The rows come from 5 hidden closed curves, with some noise, and rows from the same curve form a group. Each curve winds through 8 dimensions. The rows are also pushed far along 5 directions, which tell nothing about the answers.
In the rows, zero is written as 128.
Some rows, each with its group after it:
[100 129 145 145 114 159 116 148 113 144 136 107 119 111 101 139 135 106
 159 133 132] : par
[167 127 143 168  98 161  70 132 123 148 161  95 146 123 101 130 128 118
 132 109 145] : par
[145 140 121 143  84 149  87 118  84 148 149 117 142 179 121  79 170  87
 107  61 190] : bif
[133 119  83 134 102 126  68 107 129 151 149 144 101 142 125 134  98 196
 116  53 186] : rak
[146 145 144 146 141  73 155 107 162 119 101 129 133 117 176  81  75 103
 123 124 134] : par
[227 128 177 148 176 120 159 162 112 128 140  98 153 111 128  94 140  72
 124 150  71] : buvin
[105 121 150 145 133 164 151 147 125 103 151  56 144 109 105 121 120  76
 141 175  95] : buvin
[190 153 123 167 122 174  88 132 103 142 147  62 146 152 122  82 126 104
 125  86 168] : rak
[196 155 158 112 138  10 160 149 136 159  44 227 120 134 203  84 138 120
 136  89 139] : rak
[111 126 116 120 102 107 135 118 129 112 132 105 152 143 127 112 119 104
 115 143 120] : Fosep
[133 120 113 137 117 173 116 154  69 130 127  91 146 154 132 141 162 129
 121 111 145] : bif
[ 52  99  85  99 118 128 147  90 145  79 115 109 135 137 148 190  76 189
 120 134 142] : Fosep
[135 115 107 134 130 136 114  98 124 138 170 102 111 143 136 126 112 170
 103  90 155] : par
[193 145 155 131 136 113 123 150 133 127  82 186 134 119 135 122 152 106
 147 115 134] : par
[125 101 121 168 175 176 112 113 180 132 190  57  84  49  79 126  58 155
 178 153 116] : bif
[130 145 122 117 106 127 102 136  67 161 110 148 142 162 114 139 159 132
 112 107 131] : buvin
[142 113 152 146 159 154 143 150 150 114 119 139 113  67 115 145 134 124
 163 185  88] : bif
[143 106 168 132 131 156 134 137 105  91 121 118 147 113 116 138 155 108
 121 161 102] : bif
[167 141 106 132 120  79 137 116 170 116 113 137 121 132 172  95  83 137
 116  96 157] : Fosep
[121 121 154 129 135 132 130 146 142 107 127 137 118 101 129 139 134 136
 117 164  91] : rak
[ 96 149 107 124  98 151  99 117 122 149 115 148 114 149 141 147 147 162
 131 116 160] : par
[103 113  97 100 143 135 171 124 123  75 104 120 136 136 142 157 110 145
 124 142 122] : par
[131 119 145 111 170 135 175 129 147 104 140 102 135 105 111 168 111 117
 150 167  85] : par
[144 141 164 144 163 178 140 128 166 123 174  71 136 113 103 128 135  92
 152 170 108] : Fosep
[176 133 176 112 142 120 135 152 113 130 106 189 124 130 117 138 180 103
 146 100 136] : rak
[166 105 175 174 134 202  97 178 120 127 195  69 143 101  99 139 154  92
 130 132 108] : bif
[ 43 109 130 106  91 130 149 179 107 108  73 173 127 121 162 184 182 153
 124 205  82] : Fosep
[147 145 162 133 122 145 113 130 112 150 134 175 125 145 127 122 190 100
 118 110 143] : buvin
[115 126 155 118 132  41 134 128 157 183 118 187  91  84 125 170  90 162
 160 120 103] : par
[ 54 126 115 101 100 110 141 118 129 147 113 137 107 142 163 166 150 191
 120 167 116] : Fosep
[152 118 149 145 132 204  75 136 105 149 199  81 112 124  54 134 155 121
 157  77 167] : rak
[ 90 117 132 124  93  95 133 141 143 120 116 167 115 112 152 156 118 142
 116 140 114] : par
[128 167  90 112 136  71 151  86 160 154 111 129 107 158 167  88  90 148
 126 103 162] : Fosep
[183 144 165 134 154 108 112 137 105 156 117 129 145 125 108 116 130 107
 134 124 101] : buvin
[ 77 116 119 125  88 141 110 151 134 116 121 161 100 129 149 131 159 153
 109 138 139] : par
[139 116 106 148 165  97 133  60 146 130 150  83 100 123 132  42  47 145
 137  68 187] : bif
[ 70 112 121 116 114 139 131 121  98 126 131  89 141 129  97 168 105 141
 138 142 110] : Fosep
[123 129 117 137 138 166 130 147  94 130 143 120 121 120 103 142 128 106
 124 127 115] : bif
[189 117 123 160 152 113 106  94 148 121 173 104 133 111  99  77  58 100
 116  64 150] : rak
[133  94 169 125 171 128 128 133 177 121 163 109 105  88 107 131 118 158
 157 145 109] : rak
[ 94 123 140 113  83 120 113 120 102 127 119 138 144 153 117 132 157 117
 120 126 136] : bif
[198 135 144 145 167  65 150  93 188 113 138 145 142 127 149  44  85  78
 113  92 141] : Fosep
[123 127 136 126 129 151 131 122  81 127 106 136 119 135 124 110 163 119
 133 115 152] : buvin
[ 97 149 143  89 121  85 174 141 128 125  77 189 145 135 136 168 160 100
 143 177  89] : Fosep
[165 119 160 144 109 132 105 140  94 138 155 119 148 134  95 101 160  77
 114 116 119] : Fosep
[121 111 137 116 205  95 157  99 199 139 169  97  87  73 103 158  37 179
 175 132 102] : par
[125 134 122 107 138 101 162 130 113 101  71 123 164 140 153 136 114 126
 122 167  94] : buvin
[134 121 138 112 119 172 138 151  89  83 110 127 151 150 116 140 179  97
 128 120 141] : rak
[135 126 129 141 118 166 112 143  63 133 145  95 152 158 121 130 151 108
  95 101 137] : buvin
[ 78 139 128  97 110 113 151 138 136 121  53 194 120 134 185 183 161 171
 134 174 121] : par
[137 150 178 124 129 126 138 164 153 133 105 135 138  98 118 160 142  98
 165 181  82] : rak
[ 62 106 156 125 149 169 144 128 169 113 172  95 101  84 105 189 109 152
 157 170 102] : rak
[ 80 129 117 110 112 136 161 173 148 102  83 173 115 111 168 171 158 134
 137 180 104] : Fosep
[143 142 107 117 104 102 147  85 108  84  76 125 179 186 160  64 134  91
  98 108 173] : bif
[112 146 167 121 130 129 121 140 135 176 156 139 115 106  72 167 150 107
 164 152  92] : Fosep
[135 110 164 149 154 147 107 112 171 129 200  85 130  96  74 120 104 102
 147 131 109] : Fosep
[155 150 141 108 125 105 137 169  84 152  64 208 132 138 136 137 188 108
 129 141 107] : Fosep
[169 124 145 132 157 104 165 140 197  56 115 122 158  97 127  87  84  68
 135 163  94] : par
[129 150 155 123 122 112 132 140 146 142 110 131 120 110 128 169 113 139
 155 150 109] : Fosep
[119 106 138 128 165  79 128  91 161 138 114 143  91  87 127 100  70 171
 161 116 137] : buvin
[119 121 138 142 136 119 128 114 160 142 158 119 115 117 122  88 122 112
 133 134 129] : bif
[192 107 161 125 176  76 191 146 155  96  88 173 129  78 155 134 116 114
 146 158  81] : buvin
[151 137  96 139 124 126  97 117 132 124 170 112 118 136  90  81  88 102
 106  73 154] : par
[128 142 141 127 139 120 127 143 141 137 132 146 136 108 102 151 115 104
 134 149  89] : bif
[219 136 184 145 164 100 148 166 150 113  87 187 142  82 141 133 134  85
 150 142  94] : bif
[105 125 107 117 109 116  79 102 112 211 174 179  57 145 133 160 152 225
 114  59 175] : par
[171 135 110 160 159 152 110  94 178 108 163  95 132 115 114  84  75 116
 120 110 145] : bif
[100 122 143 131  65 135  72 132  84 162 158 149 121 151  95 137 170 129
 111  85 155] : bif
[114 141 120 104 116 121 154 157 138 116  97 135 134 113 133 188 130 142
 150 185  83] : buvin
[136 131 111 124 139 110 136 104 165 101 110 143 142 127 155 142  97 155
 114 144 120] : rak
[170 154  82 132  60 139  92 137  85 114  92 146 169 202 153  79 170  87
  97  53 208] : rak
[159  95 173 137 169 121 159 134 129  85 101 144 142  94 151 126 128 120
 129 151 101] : buvin
[117 132 130 131 126 129 121 124 111 142 130 126 132 122  88 113 136  96
 143 138 118] : buvin
[174 124 135 167 138 131 108 117 170 103 173  45 153 104  84  52  55  64
 141 112 127] : rak
[168 122 150 134 184  87 175 116 181  78 106 123 136  99 170  83  80 122
 114 160  96] : rak
[ 91 114 124 139 149 140 126  89 152 116 146  92 135 122 115  96  96 123
 131 139 136] : buvin
[169 112 143 138 150  79 163 146 140  90 107 119 165 102 149 126  73  94
 120 133  87] : buvin
[143  93 180 136 150 152 128 147 119 120 123 136 114  78 102 141 161 134
 162 174  93] : buvin
[163 130 191 134 152  94 128 108 153 153 135 128 129 109 106  99 131 109
 160 131 122] : bif
[114 140  90 146 101 139 116 107 142 135 139  98 141 154 152 116 111 126
 117 112 167] : rak

New rows, each followed by its group:
[118 127 107 131 115 147  95 106 141 140 140 161 102 130 121 129 149 160
 119 123 151] : bif
[107 139 103 130 138 130 112 127 117 164 126 113 102 126 124 109 100 154
 142 111 142] : Fosep
[161 114 155 120 148 137 137 158 117 116 111 161 117 112 132 157 159 143
 138 136 109] : par
[164 123 117 141 144 108 114  96 136 137 149 134 128 121 111 126  78 129
 131  71 151] : rak
[ 58 130  93 106  98 160 139 134 108 112 117  92 118 155 162 162 132 177
 111 145 139] : buvin
[118 144 106 120 107 125 141 152 104 119 112  87 148 150 142 138 106 124
 111 132 118] : buvin
[ 67  93 130 126 112 194 135 161  86  82 118 105 151 131 137 159 177 132
 107 184 105] : Fosep
[  9 132  83  90  98 137 132 128 112 161 117 176  91 134 116 190 157 173
 126 173 109] : bif
[ 98 119 145 139 135 162 105 137  93 163 176  83 120 126  98 167 126 145
 132 117 115] : buvin
[ 33 125  84 114  89 111 133  97 131 133 121 104 126 142 150 171  81 178
 116 146 134] : par
[230 161 167 123 170 104 142 149 124 131  76 194 132 125 134  92 161  87
 145 105 133] : par
[177 116 157 158 140 132 103 126 128 137 175 130 129  97  81 120 111  95
 130 101 121] : rak
[ 79 123  33 128  70 159 100 118  85 131 117 134 123 201 177 100 160 168
  86  66 218] : bif
[105 143  70 117 110 160 116  92 101 106 134 110 145 169 105 119 113 115
 106  89 172] : rak
[150  95 139 175 124 175  82 126 150 116 210  60 128 104  91 104 101 112
 132  95 149] : rak
[100 130 154 102 121  87 154 103 138 129  90 158 134 137 141 127 146 132
 145 154 126] : bif
[140 112 119 134 114 144 126 131  84  73  91 129 177 139 129 131 124  97
 106 114 135] : buvin
[ 88  95 100 142 157 118 135  96 179 119 162  43  93  83 111  83  35 158
 157 143 127] : buvin
[108  91 111 147 145 153 128 138 143  97 160  59 130 107 135 141  65 160
 120 128 116] : bif
[125 153  72 111 110  55 133  84 137 139  93 163 131 161 153 106  69 140
 117  63 178] : par
[129 140 119 115 125 125 134 141 121 113 124 145 125 140 123 103 145 106
  95 144 106] : par
[ 44 122  85  83 112 103 183 128 134  55  25 169 169 151 195 160 122 149
 104 195 104] : Fosep
[213 128 142 162 153 143 113 110 154 122 185  77 157 120  93  78 102  65
 144  87 147] : par
[250 128 204 144 166  97 150 163 118 110  99 180 183  91 114 120 170  50
 118 188  38] : rak
[156 131 178 128 141 133 127 147 120 151 119 201  99 109 137 155 195 139
 139 135 123] : bif
[154 110 149 121 139 161 154 149 117  71 103 103 189 127 112 152 159  88
 134 189  85] : rak
[ 91 131  94 132 100 160 111 154 141 138 136 141  94 126 137 139 142 150
 134 120 153] : Fosep
[ 57 126 136  85  91 193 140 170  59 134 102 160 124 165 124 202 250 142
 134 167 122] : rak
[ 77 136 115 126 105 156 123 127 141 118 132  72 129 117 119 180  93 153
 148 159 123] : Fosep
[119 119 141 119 133 135 132 136 107 130 104 157 116 102 101 164 138 140
 159 142 120] : buvin
[126 114 148 127 121 112 120 117 121 136 117 132 122 120 123 137 126 151
 153 111 149] : bif
[102 125 116 110 160  75 180 117 187  81 111 125 123 110 156 109  65 132
 112 176  83] : par
[ 62 137  82  98  63 148 107 154 112 148 120 146 110 143 123 207 155 181
 128 144 127] : buvin
[ 67 102 126 118 121 138 135 105 104 132 130 117  97 120 122 138 135 164
 144 133 146] : bif
[ 70 112 132 127 171 168 157 135 148 107 164  38 133  98 113 180  69 147
 149 177  82] : bif
[105 140 129 100 131 150 141 127 126 121 109 140 145 144 113 172 164 127
 149 153 123] : rak
[104 114 171 122  94 194 110 166 112 101 122 130 153 114  99 211 195 122
 139 195  85] : bif
[154 117 145 125 173  98 126 113 133 165 150 125 102 112 101 102 109 147
 152 103 125] : rak
[ 90 128 110 107 144  97 158 108 133 154 117 150  85 116 130 123 115 154
 152 134 133] : buvin
[117 122 175 125 130 139 155 152  86 112  92 146 134 125 141 108 188  92
 126 170 105] : buvin
[124 131 169  97 129  74 158 154 132 132  74 240 104 117 181 157 187 157
 110 168  87] : rak
[119 152 106 125 118 132 119 137 125 153 118 174 114 141 136 153 137 131
 131  97 153] : bif
[169 144 174 132 122  88  90 164 162 196 153 179  82  87 102 165 137 154
 162 125 100] : buvin
[138 139 110 129 127 121 135 113 129 112 104 137 151 137 156 138 112 138
 100 153 108] : rak
[ 75 116 111 125 109 134 137 123 143 121 132 122 128 137 140 114 142 124
 119 156 129] : bif
[167 150 123 124 128  66 130 121 136 122  81 151 143 145 171  89  89 131
 109  94 142] : buvin
[153 150 101 119 143 120 141 116 119 141 112 120 130 146 135 127 114 141
 129 117 135] : buvin
[ 46 115 134  99 130  89 176 132 167 139 122 168  86 101 159 164 132 157
 143 183  92] : buvin
[106 153 134 113 138 107 143 101 186 146 141 134 116 125 129 142 113 132
 146 153 118] : Fosep
[ 88 111 106 118 108 146 114 142 130 127 129 142 109 132 122 124 153 143
 137 127 143] : par
[108 148 113 116 100 127 136 114 141 113 131 105 154 151 127 129 131 105
 119 154 122] : Fosep
[181 149 150 123 162  46 173 127 145 117  61 192 144 111 183 116 103 121
 111 163  79] : rak
[134 147 112 100 133 100 132 123 118 140  95 165 124 138 120 146 127 142
 133 117 127] : par
[ 71 104 114 136  92 149  90 141  84 139 155  99 133 143 117 154 125 154
 104 110 129] : buvin
[111 137 138  91 145  60 151  92 170 156 112 194 102 135 165 150 133 183
 130 134 125] : Fosep
[150 102 168 164 166 133 140 133 199  76 181  42 164  82 113  97  57  79
 132 170  77] : bif
[ 66 118 119 119 119  82 138 110 192 124 146 127 118 122 153 137  73 158
 122 125 129] : bif
[136 123 113 128 148 104 147 121 150 128  93 186  97  97 151 122 117 150
 145 132 132] : bif
[157 139 133 136 142 111 121 115 149 135 123 154 134 117 138 143 114 142
 117 142 110] : rak
[125  98 130 115 140 135 142 132 137  89 124 115 133 132 135 114 138 141
 127 136 127] : rak
[146 109 142 127 140 123 140 123 112 104  88 152 128 111 133 104 141 128
 135 140 128] : buvin
[175 120 158 150 166  76 151 105 185 114 157  73 149  94 110  70  48  86
 141 137  97] : Fosep
[167 138 186 128 140 154 116 151 129 158 132 189 112 109 114 166 213 126
 146 156 103] : buvin
[118 129 131 121 123 138 126 126 142 101 102 126 138 133 150 134 129 149
 121 149 131] : buvin
[116 127 122 137 122 149 130 130 106 115 111  86 150 132 136 128 122 132
 126 160 116] : par
[126 131 126 138 143 136 129 150 175 139 146 118  90  86 124 138 104 140
 162 143 119] : Fosep
[127 136 173 124 125  76 115 117 138 155 114 172 131 115 121 150 114 128
 137 121 116] : Fosep
[117 122 131 141  87 113 111 139 125 131 131 158 120 123 137 133 128 124
 112 108 141] : par
[146 121 135 128 135 116 112 137  95 192 156 155  98 135 125 133 169 160
 121 104 122] : buvin
[ 77 149  93 115 108 144 135  97 161 119 143  92 139 154 127 136 114 124
 127 150 140] : Fosep
[119 132 126 135 114 149 105 152 139 140 129 173 105 123 135 129 157 131
 128 121 142] : Fosep
[127 132 141 131 116 137 110 136  99 158 119 127 122 124 126 143 149 150
 130 142 122] : par
[182 144 168 128 147  60 172 148 181 105  83 156 135  95 174 126  97 112
 144 162  90] : Fosep
[ 25 122  61 106 110 155 140 115 170  82 128 104 108 131 125 132  85 152
 131 142 150] : par
[109 121  87 138  70 157 101 131 101 105 122 113 162 175 142  90 167 109
  91 114 161] : bif
[119 159 121 130 114 131 101 113 131 198 169 113  86 143 115 118 138 146
 139 105 154] : Fosep
[ 93 106 170 162 150 127 100 125 172 167 211  55  84  67  77 105  75 131
 166 143 106] : buvin
[154 121 134 117 132 142 114 132 107 115 138 124 141 134  81 108 144 100
 134 107 131] : rak
[164 125 139 137 115 130 112 131  96 128 132 167 141 130 107 140 150  99
 115  99 131] : rak
[106 117 101  96 120  72 143 146 133 153  95 201  85 121 156 147 140 184
 133 122 124] : Fosep
[ 89 110  54 128 116 144 141 111 111  83 133  34 169 151 125 123  54 133
 103 133 125] : buvin
[125 125 139 132 116 149 108 155 120 144 140 123 143 142 133 160 161 142
 123 134 117] : bif
